All rows are made from the same 9 directions, up to rounding. Whole rows:
In the rows, 100 means zero.
65; 106; 94; 88; 76; 127; 106; 111; 98; 102; 75; 66; 109; 85; 90; 118; 103; 99; 78; 89
100; 107; 105; 96; 100; 85; 106; 107; 114; 91; 105; 104; 103; 109; 105; 96; 104; 108; 83; 100
82; 74; 75; 108; 80; 64; 99; 118; 100; 116; 91; 102; 84; 74; 83; 107; 102; 116; 100; 104
87; 92; 99; 109; 92; 107; 87; 96; 94; 102; 92; 89; 95; 93; 95; 118; 108; 100; 103; 107
116; 100; 102; 103; 109; 102; 94; 87; 96; 99; 105; 102; 97; 112; 99; 92; 98; 88; 108; 107
105; 90; 99; 86; 90; 101; 113; 119; 142; 109; 60; 94; 82; 132; 61; 105; 68; 77; 115; 74
126; 101; 104; 86; 101; 78; 118; 107; 121; 89; 94; 115; 98; 112; 88; 87; 72; 94; 109; 81
93; 91; 90; 102; 100; 87; 93; 117; 98; 120; 92; 97; 119; 94; 121; 113; 126; 109; 103; 84
116; 100; 121; 118; 108; 95; 78; 85; 97; 84; 114; 115; 80; 110; 100; 118; 114; 110; 106; 123
83; 130; 131; 87; 95; 114; 113; 108; 143; 66; 96; 89; 98; 137; 96; 108; 99; 104; 56; 102
86; 120; 119; 90; 90; 119; 108; 107; 111; 81; 96; 94; 97; 103; 95; 115; 101; 111; 75; 98

Rows cut short, each followed by the rest of it:
117; 91; 104; 102; 105; 112; 83; 107; 107; 123; 73; 94; 97; 127; 96; 125; 117
85; 123; 82
110; 110; 108; 99; 101; 103; 105; 79; 104; 77; 113; 100; 81; 113; 79; 81; 79
88; 87; 124
100; 108; 89; 86; 107; 115; 113; 100; 80; 112; 104; 95; 129; 83; 120; 80; 96
94; 103; 83
97; 103; 106; 107; 120; 100; 103; 95; 114; 95; 119; 114; 108; 113; 121; 81; 91
97; 108; 106
96; 101; 98; 91; 111; 107; 110; 117; 116; 115; 90; 102; 126; 110; 123; 96; 98
95; 113; 70
126; 107; 108; 103; 122; 123; 90; 77; 86; 103; 109; 100; 110; 120; 114; 89; 103
78; 118; 102
104; 105; 110; 95; 106; 97; 117; 110; 120; 91; 107; 125; 85; 103; 91; 89; 73
108; 108; 95
108; 103; 100; 93; 87; 101; 94; 87; 85; 85; 88; 78; 120; 90; 102; 114; 103
92; 97; 90
110; 110; 117; 100; 92; 106; 97; 86; 98; 73; 102; 99; 87; 101; 84; 111; 91
101; 94; 111
93; 101; 104; 94; 71; 78; 99; 117; 104; 87; 84; 92; 89; 87; 81; 131; 115
123; 72; 97
99; 80; 91; 106; 98; 102; 99; 99; 98; 108; 88; 106; 97; 82; 91; 105; 72
91; 142; 86
120; 110; 114; 95; 97; 103; 99; 79; 99; 71; 99; 93; 100; 109; 90; 102; 85
88; 98; 104
92; 74; 93; 127; 105; 98; 70; 82; 107; 109; 92; 86; 93; 119; 98; 112; 108
78; 124; 118
75; 114; 112; 97; 97; 109; 107; 100; 110; 76; 106; 92; 122; 92; 122; 105; 97
109; 85; 96
82; 103; 118; 99; 97; 112; 105; 123; 119; 95; 91; 115; 101; 91; 108; 127; 93
120; 114; 78
98; 112; 118; 97; 90; 86; 99; 94; 122; 63; 99; 89; 104; 116; 99; 112; 100
103; 74; 106
130; 115; 130; 93; 95; 88; 100; 104; 90; 69; 106; 126; 99; 81; 106; 130; 104
132; 103; 86
94; 88; 93; 94; 92; 89; 107; 110; 124; 99; 78; 93; 112; 104; 96; 104; 79
89; 116; 75
129; 110; 111; 85; 99; 118; 106; 106; 93; 106; 85; 107; 88; 106; 81; 110; 95
97; 109; 82
88; 125; 103; 88; 96; 134; 102; 67; 78; 72; 104; 55; 144; 95; 122; 89; 100
77; 73; 103
115; 96; 109; 101; 95; 113; 86; 92; 98; 98; 78; 89; 98; 109; 89; 125; 100
86; 119; 89
81; 117; 90; 86; 102; 145; 112; 84; 85; 104; 99; 65; 125; 102; 106; 74; 91
72; 83; 100
93; 107; 94; 91; 101; 129; 102; 114; 82; 130; 92; 93; 103; 94; 103; 104; 121
103; 93; 90
96; 89; 111; 118; 107; 78; 91; 94; 137; 81; 106; 111; 84; 126; 96; 102; 87
96; 110; 116
95; 104; 102; 99; 111; 130; 100; 106; 94; 120; 97; 101; 105; 103; 110; 101; 107
97; 110; 91
123; 109; 102; 90; 99; 124; 97; 90; 72; 108; 92; 91; 98; 98; 89; 104; 107
90; 102; 96
107; 98; 116; 116; 93; 55; 84; 88; 113; 59; 117; 109; 92; 104; 105; 117; 112
120; 84; 125
96; 97; 85; 90; 86; 79; 109; 101; 106; 95; 91; 83; 110; 98; 91; 89; 92
92; 83; 96
123; 107; 104; 82; 106; 108; 112; 117; 119; 119; 81; 104; 89; 136; 82; 94; 99
87; 98; 81
55; 87; 94; 107; 87; 90; 98; 113; 125; 92; 85; 81; 128; 88; 121; 120; 98
105; 103; 85
93; 93; 98; 114; 118; 100; 91; 92; 115; 105; 109; 100; 107; 123; 118; 88; 102
86; 111; 109
93; 100; 113; 105; 117; 137; 95; 106; 109; 115; 92; 109; 108; 110; 117; 113; 96
94; 135; 81
89; 102; 103; 103; 102; 111; 101; 108; 87; 104; 109; 113; 103; 75; 113; 108; 104
119; 108; 96
92; 112; 108; 97; 88; 87; 97; 96; 100; 74; 103; 84; 118; 96; 114; 113; 117
111; 70; 104
103; 101; 91; 92; 93; 110; 109; 99; 90; 109; 95; 95; 82; 97; 73; 88; 90
92; 91; 107
87; 100; 96; 110; 98; 128; 92; 84; 68; 104; 111; 96; 86; 75; 92; 100; 100
101; 103; 122
91; 116; 122; 101; 109; 121; 106; 98; 102; 80; 117; 115; 105; 91; 117; 104; 90
114; 103; 100
108; 95; 86; 96; 93; 73; 92; 112; 85; 115; 93; 90; 124; 91; 120; 111; 138
111; 86; 87
68; 87; 93; 118; 99; 88; 93; 92; 112; 88; 109; 93; 109; 91; 114; 99; 94
101; 103; 115
98; 91; 93; 104; 108; 115; 97; 95; 95; 114; 95; 99; 107; 98; 105; 96; 91
86; 125; 93
64; 108; 125; 111; 100; 141; 89; 93; 123; 78; 91; 83; 106; 113; 110; 129; 96
95; 104; 103
105; 105; 95; 86; 103; 131; 113; 117; 96; 132; 87; 104; 83; 107; 79; 92; 95
94; 103; 87
93; 93; 89; 102; 86; 80; 105; 106; 94; 100; 106; 107; 77; 80; 78; 95; 96
115; 86; 116
133; 100; 107; 88; 108; 85; 110; 113; 94; 101; 99; 130; 117; 83; 117; 105; 90
114; 132; 63
87; 113; 114; 91; 100; 128; 106; 113; 113; 100; 87; 94; 114; 107; 111; 116; 102
102; 99; 79
107; 81; 78; 109; 97; 73; 92; 90; 90; 110; 102; 97; 93; 94; 90; 87; 100
91; 106; 114
101; 92; 105; 106; 84; 107; 90; 80; 95; 78; 87; 87; 88; 89; 75; 119; 77
88; 115; 106
77; 74; 58; 96; 85; 94; 109; 108; 100; 133; 75; 74; 106; 88; 82; 81; 82
75; 109; 89
92; 102; 114; 116; 127; 130; 88; 85; 110; 100; 113; 106; 106; 123; 124; 96; 99
86; 123; 109
114; 92; 79; 95; 113; 106; 98; 112; 87; 149; 91; 97; 107; 114; 107; 86; 125
87; 107; 87
112; 103; 106; 99; 111; 97; 98; 92; 102; 91; 105; 103; 122; 106; 121; 97; 97
93; 113; 90
124; 105; 101; 91; 95; 94; 103; 97; 96; 99; 94; 98; 87; 112; 79; 96; 100
93; 89; 102
118; 102; 98; 94; 98; 99; 102; 101; 81; 107; 102; 108; 93; 89; 92; 99; 103
106; 102; 97
98; 108; 131; 105; 105; 108; 92; 103; 124; 75; 96; 110; 108; 111; 118; 132; 99
110; 115; 87
122; 97; 96; 100; 128; 112; 101; 81; 101; 108; 107; 105; 120; 121; 118; 70; 79
68; 135; 90
